Every row belongs to one group in each of 4 separate groupings. Each group adds its own fixed numbers to the row, and there is some noise. The rows also spread widely along 14 directions, which tell nothing about the answers.
Some rows, each with its group in each grouping after it:
8  3  29  -2  6  30  5  -14  -14  -20  -13  -18  18  3  11  39  2  -2  24  -21  -11  17  15  -8  -5  29  27 : k_803 k_97 k_892 (2)
36  5  13  30  -36  35  15  -27  15  14  32  -26  -29  24  -19  37  -23  -1  11  -7  23  20  12  -8  -34  21  18 : k_441 k_296 k_256 (1)
-20  -17  -34  24  -6  -12  2  1  -22  32  -15  -21  -16  -1  -31  34  10  21  12  -39  17  21  -10  15  15  -9  31 : k_658 k_296 k_724 (3)
8  -2  -35  -19  32  28  -51  -2  -29  -44  -6  2  -14  12  -7  -10  51  5  6  16  -6  13  -35  3  0  14  20 : k_658 k_97 k_314 (0)
29  -5  18  -11  -3  51  -10  -10  -43  -5  -34  -3  -24  2  -2  -51  14  -56  37  -28  12  65  3  -50  -3  -29  13 : k_441 k_514 k_256 (1)
17  37  -3  7  -46  43  -1  -27  39  25  63  -5  -24  -24  -9  16  33  21  -9  -10  2  -26  16  3  2  20  -12 : k_803 k_627 k_724 (0)
-18  -4  24  9  18  -46  32  -10  16  -5  -51  19  -12  15  35  17  -55  -22  -1  4  18  8  27  -21  9  -45  -3 : k_658 k_514 k_892 (2)
11  37  -22  23  -27  37  -34  -35  17  28  5  -6  8  -17  2  -13  26  34  19  -27  26  -21  13  1  29  15  -26 : k_803 k_627 k_314 (4)
-39  -8  -43  -2  -27  -31  -70  -10  30  31  15  -26  6  28  -28  -2  12  45  -45  21  26  -22  -12  9  -8  24  53 : k_441 k_379 k_147 (3)
-24  25  30  10  -13  49  -4  1  40  -63  -16  6  -17  -31  37  -46  3  17  17  -8  48  -4  0  -65  -18  12  30 : k_803 k_19 k_147 (4)
-15  27  -6  -27  -22  0  19  3  43  -26  32  -9  0  -2  2  -78  1  19  -17  -2  1  -11  -26  -29  31  -35  -10 : k_441 k_379 k_314 (4)
-2  9  5  11  0  -34  -28  -9  15  10  -3  -11  -6  30  0  22  -34  19  -27  3  31  -12  6  3  -11  26  7 : k_441 k_19 k_314 (2)
0  6  -14  4  -22  30  -19  -45  32  4  28  -39  -5  18  -4  2  19  0  -4  2  -5  24  22  -20  -23  -4  41 : k_658 k_379 k_314 (2)
0  7  -10  -20  7  -13  14  -2  -4  8  -5  14  13  -3  -13  -2  19  2  -2  14  -35  0  -9  19  36  -34  -25 : k_658 k_296 k_256 (1)
7  31  -5  9  -1  0  -34  -17  6  4  -6  5  16  6  -9  11  3  27  4  1  23  -15  -3  -1  18  16  -8 : k_441 k_19 k_314 (3)
7  22  -28  -6  -36  -34  30  -30  32  30  16  -14  -27  19  14  33  -39  21  -19  -36  32  -37  -20  16  69  -36  -22 : k_658 k_19 k_147 (2)
15  32  9  13  32  -18  -14  -42  42  -17  -3  1  -33  38  23  18  -34  21  -8  -16  31  -18  3  4  11  7  -31 : k_658 k_379 k_892 (1)
-8  -1  -1  0  -32  -3  37  -22  27  10  38  -49  27  23  -10  47  -14  32  -10  -26  -6  -15  -2  13  4  25  28 : k_441 k_19 k_147 (3)
-14  18  24  13  7  -10  -19  14  9  -13  -46  31  12  1  -4  -23  -15  5  12  24  26  13  -6  -35  13  -9  10 : k_658 k_97 k_256 (1)
-11  1  -14  18  -25  14  33  -19  43  -10  28  -15  -32  6  13  -2  -13  8  -2  4  16  -3  8  -13  -18  -26  13 : k_658 k_627 k_892 (4)
-4  -18  5  -21  3  10  16  -27  -6  -22  -19  -5  -19  -11  67  33  -4  -25  -3  -7  9  -26  23  7  -19  11  -2 : k_441 k_19 k_147 (2)
41  11  26  -14  -28  47  38  -17  -18  6  25  -19  7  13  -60  56  0  -11  31  -16  -21  39  -11  -21  13  -5  50 : k_441 k_514 k_314 (1)
-1  5  -39  19  13  15  -17  -41  18  13  6  -24  2  13  20  -27  32  14  2  -26  6  7  28  18  3  -4  -52 : k_441 k_19 k_147 (0)
26  16  0  -23  -20  23  10  -6  -5  -28  36  -23  19  19  -6  -12  5  15  3  -6  3  -8  -39  -1  14  23  4 : k_441 k_296 k_147 (3)
-13  -22  -9  16  4  -27  12  -2  -7  17  -11  -18  30  34  10  -15  -19  -10  -5  8  -3  24  23  9  -13  -6  -18 : k_441 k_97 k_892 (2)
29  12  -11  -13  -21  -1  -22  -36  17  7  19  -6  16  35  23  23  -15  6  -8  31  24  -34  -9  11  11  41  -8 : k_441 k_97 k_724 (4)
5  13  6  8  15  13  -16  -20  14  -31  -12  -11  -15  17  41  -44  -14  -4  2  -19  31  2  8  -24  -20  24  -13 : k_441 k_627 k_314 (0)
3  10  -1  10  -28  37  14  -13  19  -4  46  -24  13  5  -26  48  23  27  10  3  -17  2  7  7  -13  23  38 : k_658 k_19 k_892 (0)
-21  -1  3  -25  22  -17  -28  -16  14  -7  1  0  10  11  -1  12  13  12  -22  16  -25  -18  10  20  -8  18  8 : k_441 k_627 k_892 (1)
-15  -13  -9  -6  -4  -34  -6  14  -17  16  -33  26  -16  -3  18  -12  -13  -13  -13  23  23  -20  -1  9  8  -20  -6 : k_658 k_627 k_892 (4)
25  9  -2  23  -37  49  2  11  -37  23  25  16  -8  -41  4  -15  36  -16  11  20  11  -2  26  7  -31  10  -35 : k_658 k_19 k_314 (2)
2  -2  -7  14  -10  12  -38  -2  -7  30  33  -7  -29  3  -34  -25  29  0  -23  9  1  16  15  8  -37  8  1 : k_658 k_514 k_892 (1)
-2  5  -8  -34  -23  7  15  7  7  -29  58  -31  61  20  -7  22  24  33  -16  38  -54  -23  -27  22  2  40  23 : k_658 k_19 k_256 (2)
5  11  9  -4  -36  9  41  6  17  7  62  -16  -9  -3  -37  37  6  19  -17  1  -26  -12  -8  9  -7  -2  24 : k_803 k_627 k_892 (3)
12  6  -23  1  -19  6  -13  -8  -12  10  -23  1  -7  8  24  -13  -6  14  10  -18  51  -22  -20  -1  36  9  -12 : k_803 k_379 k_147 (4)
-31  -14  -23  10  6  -20  1  -1  4  -3  -25  -6  44  11  24  -24  -7  20  -1  6  2  -15  0  9  3  20  -6 : k_803 k_296 k_314 (1)
33  24  33  -33  -16  -13  44  7  -7  -15  40  -12  28  28  8  9  -27  -3  -11  4  -14  -16  -28  4  25  25  -13 : k_658 k_627 k_724 (2)
0  14  53  11  -12  -34  28  10  16  0  -10  -25  37  55  -29  3  -61  0  -1  -9  10  47  2  -41  7  -9  43 : k_658 k_19 k_892 (2)

New rows. What belongs after each?
16  6  3  -10  10  11  10  10  -19  -10  21  24  -7  -16  -24  8  30  -3  -7  38  -27  -2  -6  20  -12  -4  -17 : k_658 k_296 k_314 (1)
16  1  0  2  -15  14  25  -10  12  -18  23  -5  -13  11  17  12  -7  -9  -6  19  5  -9  -4  -5  -18  11  8 : k_658 k_97 k_314 (0)
22  29  11  54  -21  30  -29  -3  23  23  11  6  -34  0  -37  0  4  22  5  11  39  25  23  -22  -30  5  -4 : k_803 k_627 k_256 (4)
-17  -13  -21  7  17  -24  -30  -17  26  -9  -11  -20  3  39  22  -32  -6  10  -25  14  4  2  2  2  -21  16  -1 : k_803 k_296 k_256 (1)
-22  2  5  37  2  -26  14  23  20  9  -17  31  -7  -5  -17  15  -15  22  -10  32  12  -2  9  -3  -6  -16  -13 : k_803 k_97 k_256 (1)
-2  3  -20  45  30  -20  8  -3  -3  13  -31  14  4  5  7  -7  -7  17  12  -4  19  9  25  21  -1  -9  -63 : k_441 k_296 k_314 (0)
1  -12  19  22  -24  35  -3  -1  -22  4  -28  -16  25  4  5  8  -1  -14  26  -7  26  36  21  -32  -25  21  39 : k_803 k_19 k_147 (2)
14  14  -31  -2  7  18  -47  -57  9  0  -5  -15  40  31  15  29  13  18  14  17  0  -11  16  9  13  28  -3 : k_441 k_514 k_314 (2)
6  43  47  -1  5  0  32  7  13  -32  -42  33  24  1  2  12  -36  8  37  -7  19  3  -11  -37  53  -19  3 : k_658 k_627 k_892 (0)
0  7  -2  10  -2  -25  0  -1  17  3  5  5  -6  22  6  -13  -18  6  -18  15  16  -7  2  7  -2  0  -16 : k_658 k_296 k_892 (0)
26  10  34  -23  18  -23  -1  34  -28  -8  9  13  -9  16  -38  11  4  7  -27  23  -4  1  -27  15  0  13  -2 : k_658 k_379 k_147 (4)
-4  32  30  8  -45  34  -9  -26  28  15  -4  4  -19  -29  11  2  -15  4  19  -39  44  -18  20  -32  17  8  16 : k_441 k_19 k_892 (1)
4  3  -6  -17  -31  49  54  -13  -3  -19  35  -12  -17  -33  -2  51  31  5  18  -17  -17  -13  -17  3  15  -13  29 : k_658 k_97 k_147 (3)
-34  -6  -40  -3  18  -14  11  -16  21  2  9  -24  11  14  -10  -17  21  26  -2  -25  -20  15  -3  11  26  -27  -14 : k_441 k_19 k_724 (1)
-29  14  9  25  8  -5  31  33  29  -12  31  13  -3  -25  -46  4  29  40  -21  24  -21  10  8  -2  -22  -27  -5 : k_803 k_19 k_147 (3)
-17  20  13  -12  83  12  -45  13  -13  -76  -41  49  -4  -29  24  -1  56  20  11  28  -11  -8  -5  4  -7  31  -22 : k_658 k_97 k_724 (0)
-21  -1  -26  -6  21  -18  -3  -11  15  -20  -27  4  15  17  3  -8  3  17  9  21  -3  8  -11  -1  28  -36  9 : k_658 k_296 k_892 (4)
-7  -3  49  4  41  -5  8  17  -16  -29  -15  -2  3  -15  19  7  2  12  -2  -14  -1  -2  21  13  -42  63  -14 : k_441 k_296 k_724 (4)
-13  3  0  -18  27  0  8  5  23  -75  -1  7  -21  1  58  -18  -2  8  -16  22  -5  -24  -18  -12  -14  7  -12 : k_803 k_97 k_256 (2)
-19  14  -26  42  -20  6  17  -12  39  16  23  -7  1  -7  -30  40  8  47  1  5  4  -6  8  1  3  -12  13 : k_803 k_97 k_314 (3)
-5  -11  11  21  1  -28  10  -34  -1  52  -30  -19  64  29  0  62  -10  -2  7  -4  -21  9  52  24  3  10  5 : k_803 k_19 k_892 (3)
-14  -31  -30  29  -29  31  27  -7  11  -12  12  -20  29  18  20  -12  8  -5  17  36  -2  20  19  -8  -46  7  25 : k_803 k_296 k_892 (0)
-35  2  -30  -5  20  -15  -30  -40  33  1  -12  0  23  4  20  2  24  26  -7  12  -19  -22  18  24  15  -1  -6 : k_658 k_296 k_892 (1)
9  7  -19  -14  1  7  8  -20  2  7  13  -21  7  15  5  3  24  9  3  -30  -15  1  -7  12  32  5  -13 : k_803 k_379 k_724 (0)
15  12  -17  -12  -30  26  -9  -11  -1  -12  40  4  34  8  -5  32  15  23  0  49  -6  -42  -27  19  4  48  14 : k_658 k_97 k_314 (1)
12  23  24  -24  -19  -18  -28  -9  14  24  31  -10  21  1  12  -29  5  6  -44  10  -18  -29  18  22  -5  40  -38 : k_441 k_296 k_256 (2)
4  -31  -47  -3  8  14  4  -17  -19  13  27  -21  -42  1  3  20  38  -5  -12  -9  -27  0  4  46  -22  -1  -23 : k_441 k_97 k_256 (1)
-24  -11  -17  14  -41  23  17  -1  1  20  -5  13  6  -23  -18  23  14  8  16  17  15  -1  5  -13  5  -17  39 : k_658 k_514 k_147 (1)
12  1  10  12  5  5  7  2  -16  -11  -29  -6  -21  15  17  8  -25  5  15  -36  33  1  -15  -8  6  21  -1 : k_803 k_379 k_256 (1)
2  -13  -34  26  8  3  22  -17  4  9  1  -38  36  49  -12  4  10  17  14  -18  -7  40  5  7  8  -9  -8 : k_803 k_19 k_147 (0)
1  4  2  26  5  -30  -6  -33  19  54  -23  -5  1  22  -17  42  -16  11  -6  -15  4  11  43  12  15  -18  -7 : k_803 k_514 k_892 (4)
11  5  11  4  -15  33  37  -4  -9  -15  30  -31  27  -1  1  7  20  12  17  -13  -26  5  1  6  -14  26  6 : k_658 k_379 k_256 (3)
38  -8  -5  3  -25  6  -10  17  -37  18  16  -16  -4  41  -13  -33  -9  -14  -7  6  18  15  -25  1  -13  26  -7 : k_803 k_379 k_256 (1)
13  18  26  -13  -9  -6  -21  10  -17  14  -4  18  -19  -14  -8  19  4  11  -12  1  17  -29  -4  16  11  23  0 : k_658 k_379 k_892 (4)
19  -2  18  4  15  18  27  -19  -16  -23  -12  11  -32  -9  46  11  -1  -39  12  -1  6  0  23  -2  -24  -16  -22 : k_658 k_19 k_892 (3)
3  41  -4  24  -55  36  12  -7  38  5  31  4  -19  -19  -9  -12  -3  26  11  -4  41  -7  -4  -33  19  -21  1 : k_658 k_627 k_147 (2)
12  10  -14  13  11  13  -35  -23  -5  9  -19  -5  21  29  -42  23  20  12  21  10  9  40  -3  -11  17  -15  20 : k_441 k_97 k_147 (3)
-19  15  10  0  25  13  -3  -19  24  -23  4  0  0  -21  15  21  23  26  -5  -3  -14  -13  31  9  -16  13  -17 : k_441 k_627 k_147 (2)
-29  -13  -20  3  -20  -5  26  -5  -11  42  -12  11  30  -33  6  -2  32  -11  7  9  -29  -5  29  20  20  -40  -15 : k_658 k_97 k_892 (3)
-1  9  13  -29  -36  -3  39  -4  19  7  22  10  5  -9  -1  15  1  -11  -18  30  -17  -11  2  -9  19  -37  13 : k_658 k_379 k_147 (2)
51  35  41  16  -2  18  -4  -30  17  11  3  13  -31  15  -6  -4  -21  -28  0  -1  23  20  20  -28  -6  -10  -28 : k_803 k_97 k_314 (1)
-6  3  -9  17  1  13  22  12  1  -6  1  15  4  -14  -4  14  21  20  5  11  0  -5  6  8  -3  0  -17 : k_803 k_627 k_147 (0)
8  7  12  8  -2  -26  38  -3  -2  12  -29  16  19  29  -7  19  -43  -8  20  2  13  11  -10  -7  46  -34  -8 : k_658 k_97 k_892 (1)
20  5  -26  6  -40  61  22  -4  -28  5  8  22  9  -32  -11  18  46  -14  44  36  -13  9  -2  -6  8  -34  5 : k_658 k_627 k_256 (3)
-1  8  -49  4  -18  60  22  -33  15  -22  26  11  -15  -45  42  3  43  17  23  4  -5  -43  1  16  8  -4  -34 : k_803 k_296 k_314 (1)
6  6  29  -8  9  -8  10  9  0  -17  -10  -4  51  34  -33  -5  -12  6  12  29  -17  35  -4  -16  3  -1  20 : k_441 k_296 k_892 (4)
11  0  7  -2  -8  15  9  -12  1  4  -11  -1  9  14  -2  -4  5  -16  11  9  -10  21  7  -17  3  -14  6 : k_803 k_379 k_256 (1)
-24  -5  -9  -25  31  -8  -59  14  -14  -42  -43  6  -52  -2  26  -65  4  -2  -15  -24  34  0  -37  -22  5  5  9 : k_441 k_97 k_256 (1)
8  10  14  -22  0  9  -25  -13  -6  -17  -16  -8  48  14  9  -2  16  1  5  14  -19  0  -7  -7  9  31  24 : k_803 k_296 k_256 (3)
-1  -1  -14  33  9  7  22  -6  -15  11  -5  -7  15  3  -5  4  4  14  25  -20  5  13  19  13  -1  -7  -31 : k_441 k_514 k_892 (3)
8  26  9  -2  6  23  -43  -13  -12  -1  -24  33  -7  -24  -1  1  33  -6  15  16  10  -3  7  -10  14  -9  0 : k_658 k_97 k_892 (3)
12  27  15  8  -8  -1  25  16  11  28  46  0  -22  -17  -40  -35  20  6  -23  -6  -30  25  21  6  -2  -44  -60 : k_441 k_627 k_256 (2)
-15  5  23  9  28  -12  -49  21  -40  21  -60  38  35  -13  -34  -3  32  -11  13  34  -11  43  33  -7  1  -20  5 : k_658 k_19 k_892 (2)
3  12  -29  9  -28  9  -3  2  -20  32  3  3  -8  -13  -33  24  8  21  14  -13  17  0  -9  8  32  -18  0 : k_441 k_627 k_314 (2)
-10  -17  -21  -14  -24  -19  29  35  -18  -18  -3  14  8  6  15  -10  -27  14  -7  28  34  -36  -42  2  16  7  2 : k_441 k_514 k_147 (4)
-16  -16  3  22  9  10  22  11  -11  -9  -6  -11  -18  -10  -11  7  5  6  6  -13  7  34  18  -3  -33  -8  4 : k_441 k_296 k_147 (2)
-4  -5  34  -12  -5  -29  -15  57  -36  15  -9  26  -5  -11  -31  -36  2  -20  -32  36  -8  20  4  -6  -27  -6  -4 : k_441 k_627 k_256 (2)
4  -6  20  -25  -11  21  -38  22  -4  -37  15  3  -6  11  -20  -27  27  -17  -22  72  -11  22  -18  -31  -49  17  62 : k_658 k_97 k_256 (4)
-19  -42  -11  -27  5  -11  -16  -9  -54  15  -46  -10  17  5  38  12  6  -28  5  -19  -5  -16  4  27  2  30  26 : k_658 k_627 k_892 (1)
-25  15  5  33  21  0  -13  -20  28  0  -33  -29  7  13  -18  6  -7  48  20  -53  30  28  16  -16  11  9  17 : k_441 k_627 k_147 (4)
30  47  51  -22  14  -5  -33  1  -10  -32  -11  18  40  31  -7  13  -28  26  8  5  19  -27  -35  -9  37  62  3 : k_658 k_514 k_892 (1)
-2  -8  -34  30  -1  -17  31  -41  46  3  1  -23  29  48  22  25  -25  16  1  18  0  1  19  8  -3  -7  -8 : k_803 k_296 k_314 (0)
-2  15  -1  30  0  -17  -15  1  -4  53  -17  28  9  -14  -31  18  8  21  3  13  9  -5  35  27  11  -12  -41 : k_441 k_627 k_892 (4)
-16  12  5  -9  7  15  18  -3  10  -34  9  -14  9  -7  0  -4  22  12  10  -14  -13  11  -13  -18  9  -6  23 : k_658 k_19 k_724 (3)
-20  -22  -9  0  -15  25  35  -23  6  -13  -13  -17  56  11  10  47  4  -6  37  25  -21  27  21  -18  -5  0  48 : k_441 k_97 k_724 (2)
38  11  0  5  25  32  6  -12  -42  -8  -12  8  -46  -16  -8  52  25  -8  22  -34  2  9  -6  12  8  -10  -12 : k_803 k_19 k_314 (3)
